The rows come from 4 hidden closed curves, with some noise, and rows from the same curve form a group. Each curve winds through 8 dimensions. The rows are also pushed far along 5 directions, which tell nothing about the answers.
In the rows, zero is written as 128.
Known rows, each followed by its group:
[184  99 101 153  90 143 102 116 168  65 154 153 128 142 112 162  97 156
  86  87 142 110]  (1)
[130 173 138 131 161 109 123 116 124 116 148 153 158 101 136 168 150 108
 145 139 124 140]  (3)
[149 188 122 184 118 132 140 135 109  85 120 141 157 142 146 158 127 121
 142 140 139 148]  (1)
[123 150 167 119 179 119 139 171 162 147  76 102 172 147 147  78 145 112
 121 137 144 137]  (0)
[152  95 151 139 131 133 117 160 127 118 142 152 130 129 109 111 117 147
 102 102 156 118]  (0)
[140  98 142 101 156 119 130 121 166 151 137 130 120 117 142  93 165 144
  97 111 140 122]  (2)
[135   4 129  62 108  61  63  80 175 141 139 132 117  94 101 146 133 152
 109  98 122 116]  (2)
[116 177 113 119 130  89 130 106  84 159 150 130 118 134 145 154 164 132
 138 151  99 139]  (3)
[167  91 121 147  98 155 137 138 166 110 148 180 117 127 142 153 100 150
  82 104 135 154]  (2)
[134  59 126  91 150 120  91 136 157 167 163 135 101 105 125 105 124 149
  92 102  85 122]  (0)
[159 120  96 198  77 198 118 102 132  56 166 154 126 121 120 166  68 133
 144 107 120 123]  (3)
[ 91  98 137  51 142  99 107 137 111 193 127 108 108 134 127 101 156 147
 114 105  97 103]  (2)
[132 197 112 192 104 175 155 112  76  80 149 136 133 126 139 164 145 127
 179 118 153 100]  (2)
[127  78 141  85 134 138 119 129 191 141 113 106 126 112 123 117 106 116
 110 104 141 117]  (2)
[151 129 159 114 125 137 147 144 155 115 121 153 140 100 150 143 100  86
  82 122 170 173]  (0)
[143 116 151 157  93 186 155 126 158  87 128 182 157 115 148 156  75 107
 116 122 151 179]  (3)
[146 149 149 138 138 149 159 111 156 121 133 145 148 118 164 124 153 122
 118 118 162 142]  (2)
[154 147  92 146 133 127 146 138 158 158 136 133 106 107 145 164  85  76
  99 169 122 161]  (3)
[123 122 125 163 132 152 122 123 138 105 129 132 150 141 102 135 125 166
 175 115 126  97]  (0)
[ 79 156 117  97 147 124 127 116  93 141 130  92 112 110 103 136 155 113
 185 139 107  87]  (2)
[ 93 168 150 143 150 146 167 152  89 176  89  99 139 176 142  53 146 136
 151 160 123 133]  (3)
[ 75 135 140  93 116 130 142  87 110 118 110 147 148 126 113 159 147 145
 180 126 130 124]  (0)
[114 233 135 154 136 135 168 127  76 134 120 135 150 168 158 131 151 136
 143 152 125 153]  (3)
[125  91 100  98 158  67 119 130 147 178 139 140  95 109 121 134 171 136
 116 159  95 130]  (2)
[107  73 140  94 119  84  97 140 107  91 105 118 124 122  84 123 183 159
 159 100 145  76]  (0)
[150  94 176 136 108 142 139 129 175 102 101 126 156 128 145  98 102 117
 108 124 164 177]  (3)
[124 169 126 131 148 149 138 180  87 163 109 102 109 200 130  56 122 185
  88 108 119 106]  (3)
[134 153 168 168 116 192 167 128 157  90 118 176 182 137 147 137  80 116
 133 133 150 185]  (2)
[147  74 122 139 110 149 130 114 196  90 126 161 130 116 111 152  87 144
 119 126 131 156]  (0)
[ 95 195 137 122 151 137 166 164 113 163  67  87 141 163 140  97 112  98
 137 163 134 143]  (3)
[132 152 130 104 145 135 152 119 142 178 166 155 119  94 152 156 105  70
  94 156 118 169]  (1)
[131  76 155  54 140  69 105  98 177 168 130 125 130  91 143 130 132  98
  85 136 125 171]  (2)
[132 108 155  84 138 101 117 174 126 142 117 121 111 118 123 103 112 104
  75 129 132 157]  (0)
[164 103 163 109 126 155 140 141 223  72  97 131 164 128 157 101 128 107
  72  98 169 149]  (1)
[149 154 129 206 114 181 143 146  99 106 149 153 128 135 140 130  86 149
 140 124 125 155]  (1)
[116 161 125 127 152 138 136 197 105 181  90  86 110 176 119  78  69 123
  95 144 115 133]  (1)
[169 118 176 166 108 155 144 138 161  59 127 185 174 119 135 146 108 123
 107 107 191 167]  (0)
[148 117 120 145 116 124  81 124 101 128 176 121 122 138  90 142  87 145
 127 107 115  98]  (1)
[161 128 130 156 104 161 129 149 154  78 100 104 123 162 138  93  85 158
  89 102 140 149]  (1)
[123 188 106 171 143 148 153 132 114 117 113 130 144 157 126 136 140 137
 157 144 133 107]  (1)
[ 62 106 159  54 132 113 123 129 149 106  32  88 168 172  89  95 153 160
 165 105 148  85]  (1)
[127 104 104 122 112 151 121 106 117 152 187 160  95  94 116 176 105 125
 131 114 111 112]  (1)
[130 141 104 175  92 157 141 103  72 135 167 145 105 142 130 142 136 162
 158 119 127 103]  (3)
[132 186 147 142 174 143 136 167 119 127 117 124 152 150 136  96 123 131
 111 125 131 132]  (3)
[179 143 103 167 116 124 120 110 123 138 188 138  95 104 135 158  71 100
  87 154 117 174]  (2)
[111 129 136  75 136  76 131 115 147 132  82 102 126 118 144 125 152 113
 115 144 132 161]  (1)
[ 94 110 111  81 142 106 103 140 110 148 120  91  96 110 128 113 168 131
 143 116  88  92]  (0)
[131 127 153 107 116 112 130 117 129 106 136 154 142  87 138 174 133  91
 126 121 159 151]  (0)
[146 221 132 213 142 164 180 156  83 124 141 158 147 144 145 135 115 103
 139 171 154 158]  (0)
[118  70 158  94 154 119 108 146 163 162 121 137 141 133 119  84 115 144
 106 125 103 143]  (2)
[144 181  74 187 112 154 151 114 116 122 149 137 113 121 134 187  98 102
 153 157 123 126]  (3)
[165 134 100 145 132 114 107 124 124 161 201 124  97  73 147 173 116  75
 115 138 104 132]  (2)
[121 158 124 120 145 117 133 135 105 150 136 142 124 146 133 127 149 153
 116 125 117 125]  (3)
[161 117 115 130 128 107  97  85 147 100 192 169 128  59 122 215 119 102
 127 115 136 133]  (3)
[153  81 139 128 112 147 118 101 186  94 158 177 142  90 150 161 116 130
 111 106 119 165]  (0)
[115 176 130 142 128 126 140 145 103 112 115 122 141 142 140 132 144 119
 151 149 109 145]  (2)
[131  60 156  72 147 102 105 123 191 115 116 128 139  81 144 116 163 116
 106  99 135 135]  (0)
[144 157 135 168 138 129 119 149  78 139 139 128 130 140 122 113  98 135
 119 128 144 131]  (1)
[123 204 150 172 144 166 191 142 110 118  83 123 148 125 172 113 128  94
 146 153 180 166]  (1)
[128  99 107 126 164 102 117 121 131 199 187 152  91  75 132 146 138 112
 133 163  76 146]  (1)

New rows. What belongs after each?
[111 156 142 122 144 164 148 172 128 129  92 107 127 160 150  67 112 134
 103 129 105 154]  (0)
[166 104  80 156 102 100 100  93 164  98 172 147 116  68 130 225 122  87
 146 143 111 133]  (3)
[152 142 134 145 141 100 141 127 178 141 123 141 155 113 159 154 121  86
 118 176 119 192]  (2)
[ 95 165 124 113 159  92 146 108 134 131  97 135 162 125 131 153 191 114
 174 163 128 120]  (1)
[127 140 140 128 172 125 125 156 154 140 119 134 150 131 125 113 117 123
 119 141 112 143]  (3)
[163 156 138 174 110 182 162 111 148  96 147 156 146 122 164 147 124 127
 121 104 173 137]  (2)
[176  65 118 139 126 160 112 170 191 122 130  97  86 130 136  70  86 150
  61  95 119 134]  (1)
[154  92 105 149  89 147 109 112 154  78 141 109 102 109 132 149 122 148
 138  95 123 116]  (1)
[118 101 129  84 118 121 111 156 112 131 118 108  93 124 108 116 110 129
 100 105 130 115]  (0)
[127 113 117 115  97 120 137  88 166  74 124 160 138  70 162 202 161  92
 152 130 129 158]  (0)
[134 190 152 179 133 144 161 137  94 155 137 117 144 142 161 104 113  97
 141 172 127 177]  (3)
[118 141 149  85 177 112 150 136 182 196 102 101 139 115 152 104 122  75
 107 161 134 158]  (2)
[ 80 138 130 101 146 128 115 169  41 193 122 102  95 157 107  82 119 162
 134 116  99  92]  (1)
[ 96 122 142  92 140 117 151  90 145 128 137 175 140  77 128 176 160  99
 161 155 128 156]  (2)
[ 83 160 132 104 167 111 152 129 131 141  77  97 140 122 123 115 166 105
 174 161 135 118]  (0)
[142 116 119  99 151  68 131  91 141 169 159 152 102  80 138 151 141  94
  94 178 121 181]  (2)
[119 165 159 151 114 183 165 119 126  81  92 129 169 154 150 112 157 150
 158  88 185 103]  (2)
[116  84 160  60 108 105 121  92 166 123 123 153 146 100 146 159 155 126
 119 101 137 147]  (2)
[137 199  99 193 131 122 133 112  75 132 173 128 130 112 152 169 157  98
 178 166 100 126]  (3)
[103  78 125  72 139  65 101 129 151 119  69 126 141 141 100 125 168 162
 130 119 133 102]  (1)
[101 176 152 131 127 110 130 130  60 104 125 125 150 121 115 150 168 116
 182 129 149 107]  (0)
[141 136 146  83 151 101 158 108 162 167 142 156 113  90 165 131 136  85
  64 162 138 202]  (2)
[112  89 129 108 109 165 130 106 153 112 127 136 126 120 108 146 120 153
 151  85 149  89]  (2)
[127 181 134 147 170 140 156 155 134 165 121  94 122 133 164  79 130 102
 121 167 104 165]  (1)
[134 139 104 149 150 106 123  94 103 161 199 156 106 102 123 151 161 139
 149 155  89 130]  (2)
[145 182 101 207 102 168 133 143  88 119 154 131 131 165 131 152  91 149
 156 130 104 121]  (2)
[125  92  97 121 126 127 113 119 145 108 117  93  97 134  91 117 150 171
 147 101 136  65]  (2)
[105 163 122 136  95 121 141  90  88  77  88 127 141 136 123 167 146 150
 176 118 166 119]  (1)
[158  63  99 116 139 125 103 125 186 147 160 123  86 116 114 112 111 152
  85 117  97 121]  (1)
[152 152  86 168 140 106 128 134 123 145 161 129 100 116 129 153 124 115
 130 171  94 142]  (2)
[130 140 147 100 165 129 145 145 182 175 126 114 139 116 138 116  95  66
  99 163 121 165]  (1)
[128 202 127 155 150 166 157 138 126 163 149 112 138 137 134 135  81  78
 138 167 116 146]  (1)
[138  81 126  78 126  94 102 142 145 145 114 107 100 150 128  87 142 168
  70  98 117 121]  (3)
[151 142 135 159 100 165 120 172  95 124 145 117 114 145 131 123  71 131
 105  99 131 130]  (3)
[ 99 114 149 139 120 195 133 178  83 124  98 106 115 167 113  61 107 185
 141  73 139  83]  (1)
[136 136  90 158  97 194 134 164  94 110 125  99  72 160 101 111  60 159
 109  92 137  86]  (0)
[108  91 128  87 119 105  84  88 109  99 139 114 124 106  88 152 159 163
 164  73 144  60]  (3)
[141 160 107 197 140 179 144 142 101 148 172 138 108 131 134 121 101 143
 146 141 101 132]  (1)
[129 153 124 131 148  60 120  95 110 167 149 136 137  88 139 169 130  66
 143 201 106 184]  (2)
[130 159  82 144 122 109 124  78  65 164 204 142  76 103 116 175 133 133
 144 151 102 120]  (2)
[120 133 109 187  78 136 106  87  62  85 167 124 133 130 114 166 167 165
 222 109 112  77]  (3)
[156 145 119 131 151  79 128 114 133 157 176 142 103  79 141 156 123  73
 100 190 106 194]  (0)
[101 132  83 136 116 133 123  79  93 139 166 141 103 102  99 194 136 142
 197 131 110  84]  (0)
[ 80  87 125 107 129 155 115 132  92 125 123 131 112 154  77  96 147 203
 170  90 111  59]  (2)
[139 139 127 157 125 195 165 141 141 110 143 163 117 124 127 130  84 128
 110 125 144 147]  (2)
[100 132 102 112 121 121 134  72 123 109 148 131 114  87 106 189 171 126
 193 129 133  90]  (2)
[146  71 139  90  99 142 119 138 166  79 120 136 105 122 127 115 126 154
  76  77 145 131]  (2)
[104  87 170  81 157  97 119 151 158 128  68 103 147 141 133  59 161 155
 119 121 124 145]  (1)
[ 68 170 115  92 150  94 143 116  87 183  93  90 121 167 124  97 165 141
 162 170  88 120]  (3)
[136 123 118 146 140 118 126 179  97 151 140 134  95 148 104  99 110 143
 101 152 106 137]  (0)
[107 129 102 106 188 115 107 147 114 198 149 111  99 119  93 111 108 126
 125 144  91  94]  (3)
[ 83 109 147  91 149 127 122 129 120 166 124 134 139 126 110 115 135 137
 155 130 102 118]  (2)
[129 215 110 168 154 139 155 126 114 156 135  92 129 133 141 136 114  89
 157 175 119 137]  (2)
[142 155 155 138 139 111 148 108 149 151 116 142 163 127 158 129  97  90
 106 170 146 201]  (2)
[139 165  89 187 112 142 153 115  95 115 160 165 114 110 133 186 136 116
 161 155 128 128]  (0)
[143 150 118 117 145 136 126 193 113 165 104  75  92 162 134  72  95 129
  66 109 137 108]  (3)
[164  99 123 150 103 119 123  98 146  90 139 175 130 101 123 180 100 135
 107 116 176 150]  (1)
[ 98 124 147  77 190  77 143 115 156 195 121 154 140 104 139 117 160 104
 117 186 103 180]  (1)
[129 171 161 175 121 192 147 158 109  90 117 133 166 147 146 103  88 112
 137 123 134 154]  (3)
